The same things were measured in two ways. Each way mixes the same 11 hidden numbers, adds some noise and spreads widely along 6 directions of its own, which tell nothing about the thing.
Some things both ways: the first way, then the second way.
[-10 -38 -32  18   7  30  32 -33 -42  -7  24  -5   2  -8   8  -8  15 -23
 -10]
[-16  13   4 -10   0   6   5 -16  21  15   2  19  18 -12  27 -23  -8   0
  17 -10  27  27 -11   0  14   6  13]

[  1  29 -40 -21   6 -10   3  16  19  12   3  41   2  19  17  -5 -20  10
   0]
[-32  24  11  -1   3  23  -1   5  15  -4 -14  12  -9  -1  -9 -13 -16  -2
   3  15 -20  11  -5   1 -20 -18  -1]

[ -9   8 -17 -19   1   2  14 -22  -4  -5   5  39   1  -4   9   4 -28 -17
  14]
[ 13  -3  -7  -9  -3   8  27  -9   3 -15  -4 -15   7  -7   6  -7  23  11
   5   0  21 -13  18  36 -14   6  -8]

[  1 -21  -8 -15 -17 -36 -12   7   1  -7  30 -22  21   4 -14 -12  -8   4
   1]
[ 14  18 -24   8  -8 -12 -18   3 -18  12 -13  15  -8  13 -15  13   3  -9
   2  23 -28  -3  29 -17 -21 -12 -13]

[-25 -21   9 -13  -7  10   3 -84 -34   2  -4  10   4  11  -3  -1 -21 -31
  10]
[-11 -22   0  15  -1 -12   5 -17   7   3   2 -16  30   3   8  -8  -8 -13
   0 -17   2  16   1  17  -4  25 -13]

[-32  30  25 -26  25   3 -25 -23 -18   6 -21  -2  -2   0  22  16 -25  -6
  -4]
[-17 -35  18  16  -2   3  -9 -18  11 -33 -30 -19  35   9 -10  -2 -15   6
  -6 -13 -15 -13 -11  30   3  34  -7]

[ 27  -7  -9 -19  -3  11  -1  42  17 -20 -24  15 -20 -23  -9   8  14   4
   8]
[ -9   2 -62  10   0  -2  -8 -41  11   0 -39 -20  -9  24 -27   2   8  -9
  -8  16 -27  13   1  12 -15  54 -25]

[ -4 -10  12  -3 -23  -6  30   2  14  -2  -1  29  -8  -2   0  -9 -20 -13
  29]
[ 17   0  21  13   5  -1  20  24 -15 -11  13  12 -50  12  -8  42 -10   2
 -17   4 -29  24  -9 -32   5 -18   6]

[-13  -8 -42   2  -1  19 -10 -11  -5  37  -5  -1   1  -5   4 -27   6   5
 -14]
[-35 -25  -4 -10  -2   7 -28 -20  19 -19 -18   5  -6  21 -23 -16 -30   1
   7 -18  12 -21 -26 -15  -8  12   1]

[ -5  13 -17  -7  12  15  41   6   7  -1  22  21 -14   0  28   8   3   6
  -2]
[ 18  11   8   9 -12   9   4  -5   2  -9  16  14  -8 -12   2   1  -9   1
   1   6   0  18  -4 -11  11  -9   2]

[ -6  23   2   5  -4 -16 -10  -6  17  20   9  15 -27  23   0  15   2  29
 -20]
[-11   7  18  21  -7  30 -10  -7   8  -6 -15  32 -11   7 -20  19 -31 -11
   5   1 -17  20 -25 -22 -13  12  -1]

[ -9  11 -39 -31  11  -6  -5  29  -2  -2  11   1   3  32  36   1   1   6
 -14]
[ -9   0  38  11  -7  19 -25  -3  -2  -9 -40  29  21   4   0 -27  -5   6
  12  27 -41  16  27   8  -2  15  -6]

[-10  42  42 -23  -6  -2  -3 -13  20 -13   9 -30   3  15  -4  37   9  11
   4]
[ 35  -2  17  13 -13  12 -12 -11  -8  -4   0  47  26  10   0  20 -17 -22
   3  -4 -28  18   0 -44  23 -13   2]

[ 21 -33   6  27 -25 -18  13 -24 -28 -25  39 -43   1   2 -40   1   5 -18
   1]
[ 60 -13 -23   0  23  -6  -2   8  -4 -17  -5  37 -23  30  19  36  13  -2
   4 -28   2   3   8 -20  14  -5  11]

[ -9  13  -2  -4   4   7  22  -4  45  26  -5  21 -11  -9  15 -18  -3  20
   4]
[-36 -11 -20  -6  -8  -5  -2 -17  18  -3  11 -13 -20   1 -31  13 -38  -5
 -14 -16  17  -9 -55 -29   5   7   1]

[ 14 -25 -30  30  -7  -5  18 -23   2 -19  17 -16   0   7 -21 -16  15  14
 -12]
[ 25  13  16 -23   2  11  11  21 -15   4  -1  19 -13 -11  32  -9  41  40
   8  16   8  -6  23  14  29 -22  21]

[ 11  28 -28 -23   7 -14  -7  18  23   3 -19  39  -9  29  13   1 -13 -35
   4]
[ -2 -19 -22 -12  21  -5  10 -14  17 -37 -26 -44  -6  10   7  -7  17   6
  12  -6  36  -8  24  51 -20  45   8]

[  1  22 -38 -16  12  -7 -19  10 -10  11 -31  39 -23  42  14  -6 -16 -14
 -10]
[ -8  15 -13   3 -12   2  19 -17  -5  -3  13 -36  -7  -5  -3  -1   0 -13
   3  16  13  24  15  -1  -5   5   8]

[-29  -7  43 -23 -23  -9  -4 -17  12   3   1 -17   5 -19 -11   3   4 -22
  15]
[ 17 -19  15 -12  -1   5   0   7  -3 -20  24  22 -34   2  -7  24 -17   2
   2 -19  29  -8 -26 -40  24 -10  23]

[ 11 -20  -8 -28  14   2  35  28  -4 -22  20  -5   0  10  28  -3   1   1
   7]
[ -1 -11  -2   8   2   0  -5  21  -6   9  11  25 -10   4   6   7   0   7
 -16  -3 -18  11 -15  -6  21  -3  -2]

[  0  11 -22  -2  -6 -14   9 -19  -2 -24   4  21  -4  16   2   3 -26   8
   3]
[ 30 -13   9  -9   7   6  26  -8  -1 -15   3  -4  -7  -3   9   6  34  21
   4  -4   8 -12  13  24   7   6  -8]

[  4 -26 -46  18   8  12  -1   3 -25  10 -18  -6  -3  11   2 -39   3   2
 -12]
[-22   6 -19   3  -7 -21 -15 -22  -3  10   2 -25 -10  13 -13   3 -17  -8
  -3   9 -11  11  -6 -26   8  -1   5]

[ -1  37   3 -31   3 -17 -35 -17  17  -5 -30   7 -21  12  -8  12 -17  24
  -5]
[ 24   7  -7 -21 -23  28  14 -43  14 -19  12  16  29 -22 -19  -3   0 -19
   9   4  17 -10   1 -23  14   4 -10]

[ -5  -2   0   2 -11  -2 -21  -6  33 -10 -33  36  13 -11 -24   8  16 -21
   8]
[ -9   5 -13   2  14 -29   3  -9   0   8  -6 -18 -35  12 -18  23  -8   4
   1   4  -4   1  -4  -8 -20  15 -11]

[ -2   4   9   7 -12  26   1 -57  46   6 -27  22   0 -14 -29  10  28 -14
   8]
[ 29 -31  19 -30  13  11  12 -10  14 -36  -8  10  10  -9  18 -14  23  22
  23 -21  50 -31  18  33   4  23   5]

[  7 -34 -12   5   4  25  44  -2 -10  -3  13  15 -15 -15   8  -8   3 -13
   7]
[-16  13 -13   5 -12   5  17   8  -5  19  -2   2  -6  -3  10  -1   2   5
 -14  11  -7  32  -7   3   7   1   5]

[ 18 -28   3  -9  -5  -1   6  21  -4   2   1  -5  10   0  -9 -15  -4   1
  16]
[ -5   8   1  17  -1   4  -9  37 -23   7 -11  19 -14  21  -3  19   2  -2
 -16  18 -50   9  11  -8 -12 -28  -1]

Other things, the second way, with their names:
q_224: [ 19  -2   4  -6   4  17 -12   6   1 -20 -20  22  23   4  13  12   4   1
  12  -5   7 -14  12   4  10  -4  19]
q_869: [ -4  29   3 -15   2  20   7  -7  10 -14 -23  -6  -9  -9   6  -6   7  11
  15  20  12   5  15   9  -6  -4  21]
q_393: [ 22   4  -6 -23 -10  -9  19 -13   0  -6  26 -11   4 -18  19 -31  25  10
  10   4  35  -7  31  14   8 -17   0]
q_329: [-17  10 -10  -1   7  16   0  15   4   7  -1  24 -20   7   0   4  -5   0
   3  -5   7   7 -13  -4 -13  -8   7]
q_942: [-24  20 -23  -9 -16  -8   6 -40   1  21  -8 -37  20 -15  -4 -20  13  -4
  15  27  15   8  19  12  -4  31  -6]
q_220: [ -7  -2   1 -16   5  31  20   8   2 -15  -2 -18  -7   0  23  -5  27   6
  25  -7  58  -7  18  38 -16   6  30]
q_695: [ 40 -30  13 -15  18   9 -12  -5   2 -32 -30  35 -15  24  -5  16  17  27
  10 -14 -12 -39   4  -4  12   6  -3]
q_235: [  6 -11   1  -7  17  23  10  -4  16 -15 -12  20 -15   2  -1   7  12  15
  10 -12  14 -14 -11  21  -7  24  -6]
q_559: [ -4   5  25  11  -1  -4   5   1  -6   6   5  12 -27   0 -22  14  -8  16
 -16  21 -53   9 -13 -20  11 -10 -19]
q_528: [ -1  -8   7  -2  -8   0  -1 -13  -9 -13 -10 -27  -1   2 -15   5  12  12
  -1  21 -15 -13  12   7   9  12   0]
q_265: [ 14   8 -12  -1 -11  11  21  11 -11  -4  -5  -7  18   0  17  -2  24  -7
   0  14   1  13  38  23 -11 -10   5]
q_805: [  2   6 -11   9   2  13   6  -1  10 -27 -39 -22  29   0  14 -25  23  14
  -2  16 -16  -2  39  67 -19   9  -6]
q_532: [-15 -15  17  19   7   2 -19  23   2 -14   0  24 -38  24  -5  -9 -26   7
 -19  -3 -42  28 -19 -20  11 -17   5]
q_269: [ 10   9  14   2  -2  19  12  34 -14  -6 -11  39 -16  20  14  15  -6 -10
 -10   7 -29  37   9 -35  10 -33  24]
q_341: [-15   3  29 -19  10  33   9  -8  12 -12 -26  10 -13  -4  -5  21   2  28
  17  -1  17 -24 -27   3   6  14  17]
q_333: [ 17 -17 -13  12  12 -10   2  15 -13  -9 -26  -3 -29  27   2   8  30  36
 -16   3 -38 -15  14  34 -12  -2 -18]
q_420: [  1  -1  23  13  -7   1 -17  15  -5 -13  -6  16   5   3  -3   2 -22  -7
   7   6  -6   7  12  -4 -16  -7   7]
q_976: [  5 -19 -10  16 -24 -25 -36 -29 -11  -1  -7 -11   3   8 -36  -3 -12   1
   5   9 -13 -29   7  -5 -16  25 -29]
q_387: [ 34   6  26   0 -24 -28 -12  18 -29  11  29  19   4 -25   8  -7   2  23
   0  20  -3 -13  23  -9  18 -33  -4]
q_432: [-21   6 -32 -10   4  27  13 -25  26 -14  -2 -25  21  -3   5 -22  12 -20
  19  -6  43   1  13  37 -26  19   0]
q_418: [-10 -12 -12  -7  10  -8  -3  -1   8  -6   2 -17  11   1  15  -6   4   1
  10 -17  32 -11   4  27  -4  14   8]
q_29: [-11  17   6 -12 -13  19  10   2  -6  18   0  21 -12   0  -2   3   1   9
   7   9   1   2  -8 -19  -2 -18   6]
q_445: [  2 -12  25  18  -1 -14  -6   7 -14   0   5 -18 -15  -7  -7  19   6  39
 -12  10 -24 -17 -16  19  17   7  -7]
q_241: [ -6 -36  -7  -4  -2  21   5 -14  -5 -24 -52 -27  10  21 -10   7  29  14
  12   2  12 -30  20  47 -19  61  -1]
q_727: [ 21  -8  -1 -18   7   0 -23   0  -1 -15  -3  26 -12   0 -13  26  -5   9
  12  -6  19 -36 -10 -25  15   0  12]
q_960: [ 14 -30 -31 -20  15 -13 -12 -39   9  -9 -28 -10  11  18  -7  12  20   2
  23 -15  27 -36   9  11   0  54  -7]
q_141: [-11  28 -10  10  12  22   6 -26  23  -1  -7  -2   8 -11  -3   1   1  -7
  15   7  -1  13  -3  24 -16  19 -13]
q_978: [ 22   4  -8   0   4 -14  16   6  -1 -14  -8 -10  -5   0   9  -2  15  11
  -1   7  -1   1  30  24 -15  -4  -5]
q_547: [-11  18 -34   1 -16   3  15 -12 -19  35  -8 -17  18  13  19 -10  29 -19
  12  16   5  31  38   9 -14   9   4]
q_260: [-10 -16 -29  -9  -1   1 -14 -12   7 -32 -18 -34   6  15  -4 -24   4   5
  -3   4   8 -10  14  20   7  10  15]
q_502: [-35  -7  12   2  -5  -1 -31  -8   6  -2 -23  -1  -8   3 -15   5 -33  18
   3   3   2 -10 -35 -12  12  22  14]
q_240: [ -2 -14  15  12 -18 -23   9   7 -21   4   6  -8 -32   9 -19  12 -12   8
 -23  16 -39  18  -5 -30   8  -4 -10]
q_366: [-13  15   5  -3 -11  13  -5  -9  13   2   8  19  21 -20 -12 -21 -15  -9
  14   7  10 -11   7   9 -27 -11 -19]
q_127: [  9  24 -34  -9   6   0  17 -16   6 -12  14 -35 -14  -7  -7   3  14 -15
  14  12  31  -2  28  14 -27  -5   1]
q_928: [ 31   9   4 -10 -10  16  18 -13 -11  -3 -13   7  11  -5  13   2  30   5
  12  18  -1  10  31   1  16  10   7]
q_38: [ -3  33 -26 -13   2 -17   4   1   1   5  27 -22 -35  -9   0  -7  -2   1
  -4  20  11  12   9 -17   4 -30  13]
q_952: [-29   8   1  -7  -8  11   6 -11   0  15  -1 -25   0 -17   1 -11  18  22
   8  19  15  -7  -5  26   6  19   3]

Some of these things the first way, each followed by its name:
[ -7 -16 -15  11 -13 -16  29   5  -5   1  29  -3   5 -16   3 -30 -20  -4
  10] => q_869
[-11 -23 -19 -17 -16 -30  27  -9 -18 -18  42  15   2   0  13  -9 -35  -5
  12] => q_235
[ 16 -18 -28  20   8  -4   8  -1  -7  -7  14   3   1  -6  -3 -10  -4  -6
  -8] => q_978
[-11 -22  36 -15  -6   6   1 -22  -3  -7  -2 -22  28 -23 -11   2   8 -30
  21] => q_418
[ -5  36  -4 -31  12 -11 -30  33  19  -9 -42  12  -1  19  12   3  -7  12
   1] => q_528
[  1  24  11  -3  10 -22 -22  24  33  16  13 -28   6  25   8   8  21  22
 -21] => q_420
[ -4  28  14 -17 -14 -37 -39  -1  27  10 -17  -2 -14  36 -11   4 -18  15
  -4] => q_241
[-35   8  17  -9  13 -25 -32   4   3   6   7 -30   7  -2  11   2   9   4
 -24] => q_502
[ 26  -2 -38   7  13   7 -12  31  26 -17 -28   2   1  23  -4  -7  27   5
 -12] => q_960
[ -2 -26 -26  27  22  34  21 -42  34  12  -4  12   6  -5   0 -14  46  15
 -20] => q_387
[ 22 -32 -33   7  -6 -35   7  22 -19  -1  13  -3  -2   6  -1 -45 -29   8
   2] => q_127
[ 26 -17 -25  12   3   2  21  33  10   4  22   1  -4   5   1  -9  15  17
  -6] => q_329
[ 24   6 -49  12  34  -4  -7  23 -31 -17 -11  34 -23  24  11   7  -7  22
 -27] => q_141
[-12  31 -25 -11   0 -15 -49 -24  28  12 -43  37 -23  41  -4   8  -3   2
 -22] => q_240
[ 27  17 -19  28  -3  21  14  24  51 -11  -7  -8   3  -9 -18   3  35  40
  -4] => q_695
[ 17  -8 -36  -8  15  -3  -5  52   0 -13 -11   1   8 -11   5 -15  12 -13
  -3] => q_38
[ -3  22 -28 -30  15  21 -30   4 -15  11 -30  31 -14  13   4  23  14 -28
 -12] => q_532
[ -3 -33 -12  -2   9  16  -3  -1   0   4 -23  16   7 -17 -10 -17  15 -21
   3] => q_727
